Each new row is followed by its nearest point in the smallest flat space through zero that holds the last named rows.

K670 (4 x 16):
[[ 11  14  14 -21  -6  -1  -4   0  11  46 -11  -4 -15  21 -19 -16]
 [ 29 -11  39 -24  41  -8  -6  -7  11  48   5   5  -5   0 -24  -1]
 [ 41   0  -2   4  -6  -3   0  15  23  51 -15 -17  -9   8  -6  -3]
 [ -2 -14  14 -18 -13   0 -27  28  19  11 -12 -40  21  14 -58  13]]
New rows:
[ -1   1  -1   5  47 -17 -17  14  -2   2 -26  27 -42 -10  -8 -35] | [  7   4  13  -8  17  -3   5 -13  -3  16   5  15 -10  -1   6  -7]
[  2 -20  -9  15  18  15 -30 -13 -18  30 -10 -12 -19 -12 -14   1] | [13 -6  7 -2  9 -2 -2  2  6 14  0 -3  0 -2 -6  3]
[-17   8   4  21  23   7  -5  38  -7  30   7   6   6  -6  -7  12] | [ 9 -7  5  0  7 -2 -3  4  5  7  0 -4  3 -3 -6  4]
[ 34   4  26 -49 -10 -19 -10 -24   5 -13  23  10  -5  10 -18   3] | [ -5   0  23 -21  16  -2  -6  -9  -2  13   4   6  -2   5 -18  -4]
[-22  15  16   1 -17 -11   9 -12   2   4 -10  -9  24 -14  35  10] | [ -7   4  -7   5  -6   2   4  -3  -5 -10   1   4  -2  -1  10  -2]

K15 (4 x 16):
[[ 39  11  -7 -37 -16 -20 -35 -20  -5  14  -3   0  12 -15  13   1]
 [-14  19  29  -9 -19 -11 -17   2  18  14  -4  17   6 -58 -10 -26]
 [-10  19 -25  -3   2 -17 -12 -41  35  13  13  20  18  -8 -32 -39]
 [  3   8  11  -4   2  11 -27  24 -16 -10  -1  -9  19  12  36   6]]
New rows:
[ -1  16  -1  -4   6  -4  11  16 -32  20  -3  11   2  32   5  -3] | [ 2 -3 -4  2  5  5 -1  5 -7 -6  1 -5  3 16  9  7]
[ 25 -15 -49 -19 -17  -1  -4   9  26 -14  -4   4  12 -48 -25 -12] | [ 12   4  -6 -14 -10 -16  -4 -22  11  13   0   8  -3 -20 -16  -9]
[  4 -11  12   8   4 -22  23  22 -12  -3  32 -23 -12  -6  17 -20] | [-4 -5  9  5  0  5  8 12 -6 -3 -3 -3 -7 -2  3  7]
[ 14 -37   9  16 -10 -11  29 -15 -22   2   6  -1   8  -4   0   3] | [  8 -13  -2   0  -2  -2  18  -2  -6   1  -4  -4 -17   0  -7  14]
[  8  -1  -9 -10  21   9 -21 -22  28  -8 -13   4 -23  13  11 -49] | [ -2   9 -15  -1   4  -5 -11 -16  11   2   7   6  14   8  -6 -15]
[  7 -11   2 -16  14 -11  -5 -11  -1  -6   3 -15   2  26  14   1] | [ 13  -2 -13  -5   4   0  -6  -5  -7  -3   2  -6   5  20   9   7]

K208 (4 x 16):
[[ -3  12  -2 -16  16  -8  -9  22  -4  -6  20 -18 -10  32  -2 -23]
 [  3   8   9 -11   0   6 -24  32 -19  -1  26   5  -4  -7   6  22]
 [-26   3  23  -6 -17 -21   9  -4 -37 -16  13 -26  27  -4   0  28]
 [ 13  11  15 -14   6 -11 -10   0 -14 -11 -31   0 -14  10 -19 -13]]
New rows:
[  1  21   4 -18  -1 -20  -5  26  -4  26  10 -27 -20  22  18 -11] | [ -3  10   0 -14  12  -6 -10  21  -6  -5  19 -14  -7  23  -1 -14]
[-15   1 -24  13 -17   1 -27 -23  16  13   3 -19   9  24  13  -3] | [ -9  -5 -12   7   2   0  12  -7  13   4  11  -8   6   8   6  -9]
[ 26  -5  11  14  20 -27  27   6 -22  -8  13  18 -21  13   3 -25] | [  4   5   0  -7   8  -4  -3   3   1  -3  -5  -4  -8  14  -6 -15]
[-11  27  22 -13   0 -11  26 -15  10   4 -20  -9  -2  -2  23   2] | [ -6  -1   5   1  -4  -9  11 -15  -4  -5 -12  -8   7   2  -5  -3]

K745 (4 x 16):
[[-24 -12 -29 -13 -20  -1  36  -8  19   9   9  15 -33  31  -2  19]
 [-34   5 -10  -5 -33  10  15  11  14  21 -25 -18 -27  23 -21  16]
 [  3 -43 -31 -19 -10 -24   8 -24  33  -8  -5 -36 -42  -5   5  19]
 [ -6 -17 -14 -19 -37  20  39   8  13 -11  -7   8 -27  31  28   4]]
New rows:
[ -4 -15   9   9  -6  18 -15   6   6  -8 -20  14 -14 -22 -24  22] | [ -5   2   2   1  -4   0  -6   3   2   5 -10 -13  -3  -3  -8   2]
[ 16  25   3 -27 -21  -8 -21  -4  13 -28 -20  -6  -4  -4  12  23] | [  8  -9   3  -4  -9   3  -3   3   4  -8 -13 -18  -4  -5   9  -3]
[  6 -20  23  -2  -2  14 -22  13  -2  18   8 -25  18   7 -15 -23] | [  4   7  13   5   0   4 -15   8  -6   0 -14 -15   9 -10  -4  -6]
[ 26  -4 -24   2  16 -23   9   3  20   7  17  14  14 -14 -15  11] | [  4  -7 -11   1  20 -18  -2 -17   3   1  20  10   0  -7  -5   5]
[ 25   5 -15  11  16  22  -1   7  -6 -19 -24  15 -17 -20  12  14] | [ 11  -5   4  -2  -1   3  -1   2  -2 -10  -1  -1   4  -4  13  -6]
[ -7 -14 -20 -14  -9  21 -11 -16   9  -5  19  -6 -23  13  19 -14] | [  3 -15 -11 -10  -8  -1  13  -5   9  -8   3   0 -14   7  13   3]

K645 (4 x 16):
[[  4   0 -11   1   9   1 -14 -20  14 -36 -31  26 -24 -15  11  27]
 [ 38  28  21  -2  11  15  -6 -15  -5  15   8 -18  -7 -28 -26  -1]
 [-10  12  13  -8  24  24  13   3  10  24   4  48  16 -25  10  12]
 [  0  31 -20 -22  35  11  -8 -16  23  15 -11   5   3  -1  -5  26]]
New rows:
[-35  21   8   3  11 -13  15  -4  -2  23  -3  21  14  19   3 -11] | [-20   0  -5  -8   8   4  10  11   5  20   8  13  18   9   8   0]
[  8  19   5   4  -4  14   0   7   1  -4   2 -16  18 -11 -20  -9] | [ 13   9   8  -1   1   4   0  -2  -4  11   8 -13   1  -6 -11  -5]
[-14  29  -4  39 -16  -2   0   4   8 -16 -14   4   1  -3 -10   2] | [  2  -4  -1   3  -3  -2  -3  -3   0 -11  -6   2  -7  -2   2   2]
[ 21 -11  12  24   5 -12   0  18  -5  -4 -40  -1   7   7 -16  39] | [  6  -1  -1   3  -2  -2  -6  -7   1 -14  -9   1 -10  -4   1   5]

K690 (4 x 16):
[[ 24 -21  -8 -31 -26   1  -5  17 -22  19  24   9 -38  -2   8 -23]
 [  6  -7   7  21   3  12 -17  20  15  21  41 -17  33 -24  20  -4]
 [ 31  -5  20 -15  -6   2  -9 -15   0   6 -10 -14  35 -24  10  -3]
 [-18 -14  -9 -10  -6 -20 -17  16   9 -17  -5  -4  -4   1  50  -4]]
New rows:
[-15   3  26  -6  21  14   3 -21  -1   1  10  -2 -11  27  15  19] | [-9  5 -2  6  5 -1  3 -2  3 -6 -5  2 -1  5 -3  4]
[  6  11  25 -11 -21  25  18  16 -11  13  24   6 -17   6   2  14] | [ 11  -3  -2  -3  -6   9   3   7  -9  15  19   4 -14  -1 -12  -7]
[-11 -15  15  11  19  22 -27   4 -18 -22   1 -19  21 -20   8   4] | [ -1   0   7   9   5   0  -8   1  11  -1   2 -11  25 -11  14   3]

K357 (4 x 16):
[[ -4 -27 -30  -8 -18   0   4  -3  -4  25   5  27 -14 -12   6 -22]
 [ 18 -23 -29  22  -7  -8   3  -8 -44   6 -26  29 -16   4  22   3]
 [-14 -15  17  -8  -8 -11   3 -16 -33  48 -32   8 -12  18   4  36]
 [  4  22 -12   1   2  -2  -3  24  16  -8  -6   9  -7   5  14 -46]]
New rows:
[ -2   2 -28  25  -4  22   4   4 -22 -11   0   2  -7  -5  24  -6] | [ 15  -6 -21  16   0  -1   0   1 -14 -14  -5  12  -4  -3  11  -9]
[-20   5 -10 -18  16 -12  27  -1  22 -27   3   3 -25  10 -12 -17] | [ -3   9  -2  -5   0   2  -1   9  17  -4   7  -1   1  -2  -1 -19]
[ 18 -21   2  20  11  13 -19 -28   0  -2   5  -5   9  27   4 -17] | [  8  -3  -6   9   2   0   0  -2  -7 -11   0   1   1  -2   2   3]

K338 (4 x 16):
[[  9 -27  26  -7  -1   0 -14  -5   2  20  17   8  21 -22  22  35]
 [-33   6  29   6  14   6 -12  -2 -17 -13  58   4 -20 -23  -9   9]
 [-17 -22 -14  37  28  20 -13  -8 -20  11   5   1  -5 -21  16  15]
 [  5  -7  34 -23  16  44 -19 -11 -19   0  49  -3 -17 -16  -9  11]]
New rows:
[ -3  37   6 -17  40  -3  -6   4   0  34  -4  -9  -2   3 -14   7] | [ 2  3  2 -5  2  8 -1 -1 -3 -3  4 -2 -5  2 -5 -4]
[  5 -26   2  -5   6   1  -2 -25  -4  -6   8  -4   8  -1  15  24] | [  6 -16   7   0   4   7  -8  -4  -2  11   5   2   8 -10  11  16]
[ 31   9   6   1  40  16  -3   3   4  -6   8 -20  -6  17  19  -1] | [12 -4 -2 -7  8 25 -4 -5 -7  3 -1 -5 -6  2 -3 -3]
[ -1  -1  13   3  -4 -19 -24   0  17   6  -6   3 -22 -35  -4 -16] | [-8  1  6  3 -2 -9  0  2  1 -2  8  3  1 -4  1  4]
[  0 -12  -1   1  19  23  -5   4   1  40  -5  15  21   9  -9  -2] | [ 13 -14  -5   1   7  17  -6  -5  -4  11  -9  -2   5  -3   8   7]

K684 (4 x 16):
[[ 13   8 -27   4   2  38   7  12  -2   2 -12  -9   0  55  10  -3]
 [ 23   2  -2   0   1   8  48  15  -8  10 -39  -5   3  56 -18  22]
 [ 49  -9  18 -14 -25  26  -5   0  -8 -27  -1  10  19  32 -17  25]
 [ 43   9 -33   9 -12  12 -10  24  24  -7 -19   5 -12  54  -6   9]]
New rows:
[ 15  23 -14 -11  -2 -15  11   5  18  -8 -16  10  23 -23  24  26] | [  8   0   1   2  -3 -14  -1   4   8  -1  -5   5  -4  -4  -8   6]
[ 11   8   6  14  22 -17  -8 -12  12   3  19  -9  17  21  24   0] | [-1  2 -7  2  1  5 -6  1  2  0  3 -1 -2  3  5 -4]
[ 24   6   5  13 -11 -10  17 -15   2 -11 -23   3 -25  -4 -11  19] | [ 17  -2   6   0  -6 -18  10   6   7  -1 -14   6  -3   5 -16  14]
[ 12  -4  27  24 -20 -10  10  24  -7  12 -17  -6  -8  10  14 -14] | [  4   1  -1   2   1  -7  12   5   2   4 -11   0  -2   8  -6   6]
[  3 -26  -9  26  -8 -21  27  22 -26   6 -11  -3  28   1  16  -5] | [ -6   0   4   0   6  -4  21   1  -6   9 -11  -4   1   6  -4   4]
[-15  24  20 -26 -14   4  20  -7 -11  14  -5 -18 -12 -23   8 -24] | [-23  -2  10  -2  10  -1  13  -8 -13   9   3  -6   4 -15   5  -5]
